The rows of a group lie close to one hidden flat surface of 9 dimensions, which may be shifted away from zero. Surfaces can cross.
Some rows, each with its group after it:
-24  24  5  13  -13  7  -6  -9  -24  2  -10  -5  6  35  12  21  21  0  28  6
(3)
29  -3  1  -17  28  -29  9  -4  12  52  12  -28  -16  34  40  -11  2  -8  35  -15
(0)
-1  2  -13  6  3  27  -5  -15  12  -1  5  19  48  51  19  16  -2  -22  -34  -6
(2)
20  1  -28  -12  -17  -8  29  -11  -58  -38  -6  27  28  -3  -27  4  -3  31  -54  32
(3)
7  -7  49  73  -13  -36  62  10  -17  38  -46  22  -6  35  10  16  -6  -34  4  24
(4)
12  -9  8  -6  -5  -20  -33  1  69  5  30  5  -44  -56  -13  -35  -10  5  15  -29
(3)
13  0  4  55  15  60  12  -33  52  6  12  -2  23  29  -10  4  15  -17  -28  -12
(4)
-1  9  -70  -2  28  71  7  -14  -30  5  34  0  45  67  42  15  22  -27  -57  -12
(2)
-30  -20  21  -3  -26  -28  -7  35  -25  -43  0  26  -26  15  -19  7  27  -51  -44  16
(3)
6  9  -22  -19  4  -24  0  35  -28  8  -4  2  -6  -38  26  -7  -24  14  26  39
(4)
-21  -23  -14  29  -13  19  23  -13  -11  -49  5  9  -8  13  -35  30  15  -1  2  5
(1)
15  -11  -47  -31  16  -8  -2  -19  16  -4  43  -10  -22  28  -10  -32  -12  0  -2  -1
(0)
10  -10  -11  -36  23  3  -9  10  -6  -5  30  -32  -35  -16  -8  -17  31  3  -13  -20
(3)
15  5  -23  -40  2  7  -21  -16  1  -27  21  5  15  -6  -21  -22  2  14  -55  -7
(3)
-20  8  -10  -5  -48  -42  -63  -32  70  -10  9  44  -4  8  -12  -49  -49  -12  -6  -19
(1)
14  10  61  -14  -1  -19  -13  4  12  36  -38  9  38  -13  9  -4  -19  5  -19  -29
(0)
17  27  1  26  -7  -4  17  -2  3  31  8  10  -7  -1  16  10  7  19  44  12
(1)
21  9  5  0  7  11  -15  0  24  -5  4  -9  0  -41  -3  -11  11  23  -10  2
(3)
2  -23  11  -9  22  10  11  -4  -4  -8  -13  -28  11  10  -1  17  4  -2  -3  -11
(2)
-15  29  2  21  1  50  -5  -9  -7  23  31  -14  -6  38  38  56  78  -5  37  -48
(4)
-17  2  12  3  5  -17  -3  2  -8  30  -10  -35  -32  5  24  4  9  2  57  -20
(2)
12  30  -10  42  38  74  45  29  -53  44  -5  -23  36  15  63  56  42  -2  20  24
(1)
44  -4  -10  17  13  4  24  -4  16  10  -7  12  17  -34  8  -6  -16  23  -21  17
(0)
-16  18  -57  60  -14  20  37  -6  -60  5  -34  13  10  -1  24  -10  -21  1  -25  42
(4)
-3  17  -14  -2  1  58  -5  -28  25  -6  43  35  55  84  -14  16  13  -29  -44  -11
(1)
15  34  -13  -19  27  33  -14  11  9  19  -1  -4  65  16  21  -8  -44  5  10  59
(2)
-21  18  28  14  -20  -37  -7  25  -15  26  -22  15  -8  30  34  -3  4  -41  10  20
(4)
-9  -6  16  -20  -15  6  -25  17  -13  -34  5  26  15  1  4  21  44  -22  -70  -28
(4)
-7  5  -46  -9  -40  -33  -2  -25  3  -16  44  45  -25  34  -32  -33  -14  -4  -18  7
(2)
-5  -25  -10  -15  8  12  -11  21  -5  -28  -5  14  13  -25  -2  -7  -8  -25  -71  -12
(3)
18  -25  18  -28  -9  -2  -7  -6  1  -40  5  33  27  -12  -21  18  22  3  -80  -40
(4)
-40  -18  3  42  -18  31  -15  -4  23  -42  -13  22  11  -16  -14  19  -6  -26  -15  -11
(3)
-6  5  -41  57  -29  13  12  -13  -12  -1  3  33  -22  -23  29  10  30  -4  -33  -33
(2)
45  38  8  31  2  15  8  29  8  28  -2  34  28  -36  35  7  11  11  -18  42
(1)
18  -16  -57  2  15  37  29  -32  -17  -12  10  13  41  23  10  10  -5  7  -61  -27
(2)
19  -59  6  3  32  26  41  -28  -1  -42  -20  -23  27  3  -31  38  2  19  -23  -21
(2)
-2  6  -9  55  -6  18  32  31  -32  -7  -16  9  -12  -30  21  24  21  -7  5  41
(2)
-3  12  -5  37  -18  2  8  -36  20  16  -27  13  23  -18  2  10  -41  40  53  -15
(3)
10  16  29  2  -6  -17  -8  10  10  18  -11  6  1  -7  6  -14  -1  -2  -9  9
(0)
31  -16  0  27  18  17  44  10  -5  12  -18  21  35  -28  26  29  -14  8  -15  -2
(0)
-12  -11  -68  29  -44  -8  10  -13  49  -23  52  104  20  45  6  19  -51  -26  21  18
(0)
7  3  16  -4  12  -30  -28  45  -9  31  -51  -11  6  -69  69  -28  -24  -13  -26  11
(1)
-7  2  49  33  -21  17  19  12  -26  -34  -28  3  -13  -64  -56  16  30  22  -27  10
(0)
-2  5  12  25  20  64  9  16  -8  3  -13  -8  34  -32  18  38  26  1  -18  -19
(0)
17  2  21  -19  -1  -26  -2  27  -2  13  -11  18  11  -20  22  4  -12  0  1  13
(4)
-66  -18  -35  55  -49  4  -3  -45  7  -54  -37  31  15  14  -23  19  -51  1  31  0
(1)
-12  21  -98  -52  -31  21  -58  -57  1  -45  30  29  40  -11  -20  -45  -36  45  -65  -32
(4)
48  -26  14  -38  14  -39  35  -12  -11  20  -10  7  22  4  -12  -6  -29  20  -28  -19
(1)
-48  5  -33  -2  14  40  -52  -7  7  9  -15  -22  32  23  54  -10  -21  -37  -20  -33
(1)
43  -24  -4  14  27  -5  33  22  22  32  -13  38  54  2  65  31  -35  -22  -21  -1
(0)
10  -19  -12  -73  -8  -12  -38  -56  49  -31  50  7  2  25  -54  -19  -2  26  -20  -75
(4)
-22  -21  -57  47  -10  27  62  32  -60  -24  11  35  -10  -9  7  50  3  -18  18  37
(0)
11  -1  -6  28  -20  -27  40  -18  -9  11  -16  28  0  -9  -7  13  -29  26  33  12
(1)
14  29  56  -53  -18  -72  -37  19  -3  24  6  -5  -31  31  5  -27  33  -9  4  10
(3)
3  9  1  -25  0  -24  4  -18  4  24  7  14  35  83  7  0  -33  -14  21  11
(2)

New rows, each followed by its group:
14  -35  21  -31  10  -32  33  -4  -19  -7  7  -11  -23  25  -31  8  15  -2  -7  -21
(1)
-21  20  33  18  -16  40  -39  -15  48  -9  20  4  0  6  -21  12  39  -5  2  -34
(0)
-35  25  -19  6  -8  39  5  -14  -31  21  -4  6  25  0  1  17  -18  21  37  -30
(0)
16  -5  22  8  -5  -29  17  -6  19  25  -2  4  -16  10  0  4  -3  4  31  -11
(0)
-2  7  34  3  -17  -21  -27  37  36  -13  18  27  -20  -10  -2  4  16  -24  11  37
(4)
22  24  26  -19  -5  -4  -24  -5  42  31  15  24  32  5  24  13  0  12  17  -31
(4)
31  -11  -4  -14  25  6  8  -18  1  -8  14  -39  -26  -21  -31  -26  19  25  -22  -5
(0)
-40  -29  -40  -12  -46  -70  21  2  -27  4  -10  83  5  31  4  -17  -85  -42  -21  -23
(3)
1  28  -43  63  -34  7  27  -32  -14  10  -18  46  19  -2  5  -4  -30  22  -3  28
(4)
25  -39  -27  19  -9  -37  58  1  -6  -26  20  32  -31  -2  -26  5  -12  1  6  33
(0)
24  0  4  7  -2  -20  30  -6  -5  25  -15  18  17  -9  9  8  -23  21  9  -3
(4)
27  29  10  30  -14  23  -4  4  47  9  22  40  20  -27  15  33  15  32  40  8
(4)
31  -8  -42  -19  29  4  18  -25  0  12  29  -39  -26  4  -6  -30  1  26  9  -3
(0)
-33  68  -39  17  -37  23  -26  -37  -14  15  31  -18  -41  -2  -40  -38  10  44  63  18
(0)
39  -11  67  -14  16  -29  9  21  23  34  -32  20  42  -3  23  10  -16  -11  -33  -13
(4)
-44  -18  28  12  -22  -41  -5  6  -17  -6  -43  8  -1  34  13  13  -21  -39  15  -5
(1)
-46  16  62  31  5  38  14  43  -74  -3  -25  -62  -54  -27  -19  32  93  -13  18  2
(0)
-5  -30  29  -5  20  -7  19  28  -20  -26  -17  -38  -31  -28  -23  14  10  -2  22  29
(2)
21  -44  54  22  48  36  27  17  22  10  -5  -27  8  4  31  66  57  -29  -9  -54
(0)
3  48  -46  -28  3  24  -34  -18  0  34  10  -6  35  -8  14  -48  -39  25  -10  7
(0)
-2  -19  -29  -39  -48  -46  27  -18  -83  -43  2  44  -6  -19  -17  36  24  48  -21  -52
(4)
-1  19  -3  -7  -12  10  -50  -21  46  -20  11  -18  -12  -42  -10  -10  11  41  32  -9
(1)
6  -23  -12  -37  10  -20  1  6  -23  -16  -11  -1  7  -8  -5  -21  -22  -3  -44  -5
(4)
31  5  34  13  15  -4  30  0  -6  38  -37  -3  25  -30  18  12  -15  28  2  -16
(0)
15  15  31  4  9  21  -10  11  4  9  -21  -3  25  -35  4  -5  4  9  -36  -6
(0)
7  -44  -1  -5  39  17  28  4  -1  1  25  -37  -30  32  12  33  43  -25  14  -40
(0)
11  11  -10  -12  -12  -2  9  -29  -23  24  -13  22  38  14  28  18  -3  27  -12  -56
(4)
15  0  4  -16  -15  -43  21  -17  -14  7  -13  6  -7  -17  -37  -29  -36  35  3  3
(0)
-1  9  -10  -23  -34  -18  -3  -25  -40  1  -3  38  24  11  17  29  18  31  -13  -63
(4)
-9  -19  -9  -29  29  42  -29  -39  28  -9  -9  -40  37  -3  -9  -8  -17  15  -17  -64
(3)
53  5  -1  -1  8  -1  61  -23  -11  24  19  15  18  15  -23  21  1  45  17  -2
(1)
-26  19  1  -13  -4  12  -11  13  -26  20  -9  3  21  0  11  -2  -11  -6  -2  -14
(0)
9  -3  -47  33  20  19  62  3  -41  51  21  9  -4  46  33  4  -2  -30  -5  -3
(1)
-16  -24  -49  -10  -18  -19  40  -18  -86  -29  -8  2  -19  4  -14  12  9  19  -21  -22
(4)
-55  18  38  1  -5  18  -14  2  -20  35  0  -27  -19  39  8  32  34  -22  61  -58
(0)
13  8  16  -8  -10  -12  -3  -1  22  13  13  19  7  2  5  14  2  12  22  -15
(4)
45  -12  -12  68  -13  -12  21  -11  80  -16  50  37  -46  11  -3  15  32  -3  33  37
(0)
-63  34  -26  -23  -48  -29  -44  -2  -15  8  53  25  -38  102  10  -12  28  -54  33  -14
(3)
24  -12  29  0  9  -16  11  -10  17  4  3  -17  -23  -5  -17  -6  18  10  2  -16
(0)
-25  36  20  29  -28  -10  -14  24  -9  24  -1  21  -11  27  41  19  29  -29  25  13
(4)
23  -23  49  -2  49  31  6  78  -6  -10  -11  -20  12  -35  29  24  37  -49  -55  31
(4)
2  -7  9  28  -12  3  20  16  -10  -30  3  12  -25  -28  -34  4  26  -3  -22  30
(0)
7  -20  -18  20  39  57  63  10  -55  12  -19  -24  24  -34  21  47  7  20  3  -22
(0)
12  -18  -16  -22  4  -17  22  -30  9  20  0  19  30  15  -3  2  -51  21  10  -43
(0)
-46  -47  31  -25  -8  -33  -12  -18  -13  -55  -24  -48  -45  12  -44  22  18  6  47  -36
(1)
0  4  77  52  -34  -47  29  12  3  17  -24  13  -46  -2  -18  27  35  1  56  4
(0)
-51  -2  21  -6  -12  -67  1  7  -26  67  1  -26  -67  93  44  -2  7  -63  87  -37
(1)
-42  -5  3  14  -38  7  14  24  -41  -34  -13  54  15  -19  -35  22  -16  -13  -24  9
(0)
-36  -10  6  23  -22  -3  9  18  -4  -17  23  25  -29  28  -10  31  27  -39  24  1
(0)
-31  36  45  -18  -39  -47  -59  43  5  1  20  26  -36  47  16  -14  52  -62  -10  24
(3)
6  -42  -38  -63  11  -28  -5  3  -2  -18  33  9  -25  -20  -29  -39  -21  -12  -61  -40
(3)
19  -11  64  1  1  -39  -23  15  85  15  1  19  -3  20  -18  -33  -32  -41  -7  30
(4)
35  -17  -5  -9  36  -23  16  23  8  34  12  -12  -11  24  50  -8  3  -29  -3  12
(0)
-18  -5  -18  19  17  33  -15  34  12  -33  30  -18  -36  -11  -10  -10  24  -36  -2  57
(4)
-3  22  -13  21  -18  -18  15  24  -14  27  -9  47  19  5  38  5  -33  -15  13  34
(0)
-35  29  23  -18  3  45  -23  5  -27  38  -31  0  66  -6  26  18  -19  0  -6  -53
(0)
2  -15  -45  21  -3  21  37  32  -48  -38  4  26  -3  -39  -17  1  -5  -3  -44  57
(0)
-31  -23  47  -36  -8  -13  -42  -20  11  -48  -42  -25  25  3  -26  23  -6  16  12  -31
(1)
4  2  36  3  3  19  -36  18  26  -34  -5  -8  0  -32  -13  3  40  -9  -40  14
(3)
-32  2  -55  25  -29  5  26  -32  -56  -19  3  7  -22  27  -10  4  13  6  -4  -12
(4)
-11  51  52  -12  -38  -39  -62  50  35  25  15  44  -4  -2  50  13  18  -24  51  26
(4)
-6  -11  -1  9  -6  -10  51  -58  -34  2  -59  -19  45  7  -13  52  -48  81  100  -22
(1)
0  4  -3  -24  -15  -18  -2  -19  -26  12  -12  19  26  20  17  4  -4  7  -30  -44
(4)
-3  19  -16  -31  7  -16  -11  59  -38  14  13  -13  -25  -44  44  14  9  13  68  39
(4)
-12  61  18  15  3  69  -60  3  29  31  2  -16  36  -18  33  -5  26  0  -12  -12
(0)
-64  23  -28  -29  -23  -2  -5  -4  -66  22  7  -9  -15  37  -13  -10  -17  -5  49  -22
(0)
11  5  -31  17  -6  -14  12  0  7  31  2  25  0  -10  25  -26  -32  -5  -11  3
(1)
-17  31  -15  6  -24  20  -17  -29  16  11  13  15  14  2  -15  -5  -14  25  27  -23
(0)
21  -7  12  3  -5  56  -21  -2  33  -90  36  18  16  -32  -64  22  58  15  -72  23
(1)
-62  -26  -35  -3  -35  15  -1  -4  -20  -71  48  25  -43  25  -70  13  21  -29  -3  -9
(0)
-4  35  -16  2  -17  8  -36  -15  25  21  0  23  37  13  27  -18  -21  -1  -16  -3
(4)
7  43  50  2  -10  -13  -14  -19  16  68  -36  -3  32  -12  17  -10  -23  35  36  -32
(0)
-14  11  45  59  -50  -34  34  13  -13  6  -26  45  -22  -14  -21  33  5  8  47  21
(0)
-20  -29  -32  -12  14  18  28  -41  -20  -9  22  -18  0  69  -28  17  1  -6  7  -47
(1)
28  -30  -32  -22  -14  -32  25  17  -26  -60  -3  39  0  -77  -41  -11  -36  40  -37  45
(4)
22  -9  -48  -24  34  16  26  10  -43  11  0  -21  15  -18  16  -18  -25  10  -34  13
(0)
4  26  7  14  19  25  5  27  -36  28  -25  -20  18  -14  52  19  20  4  5  17
(3)
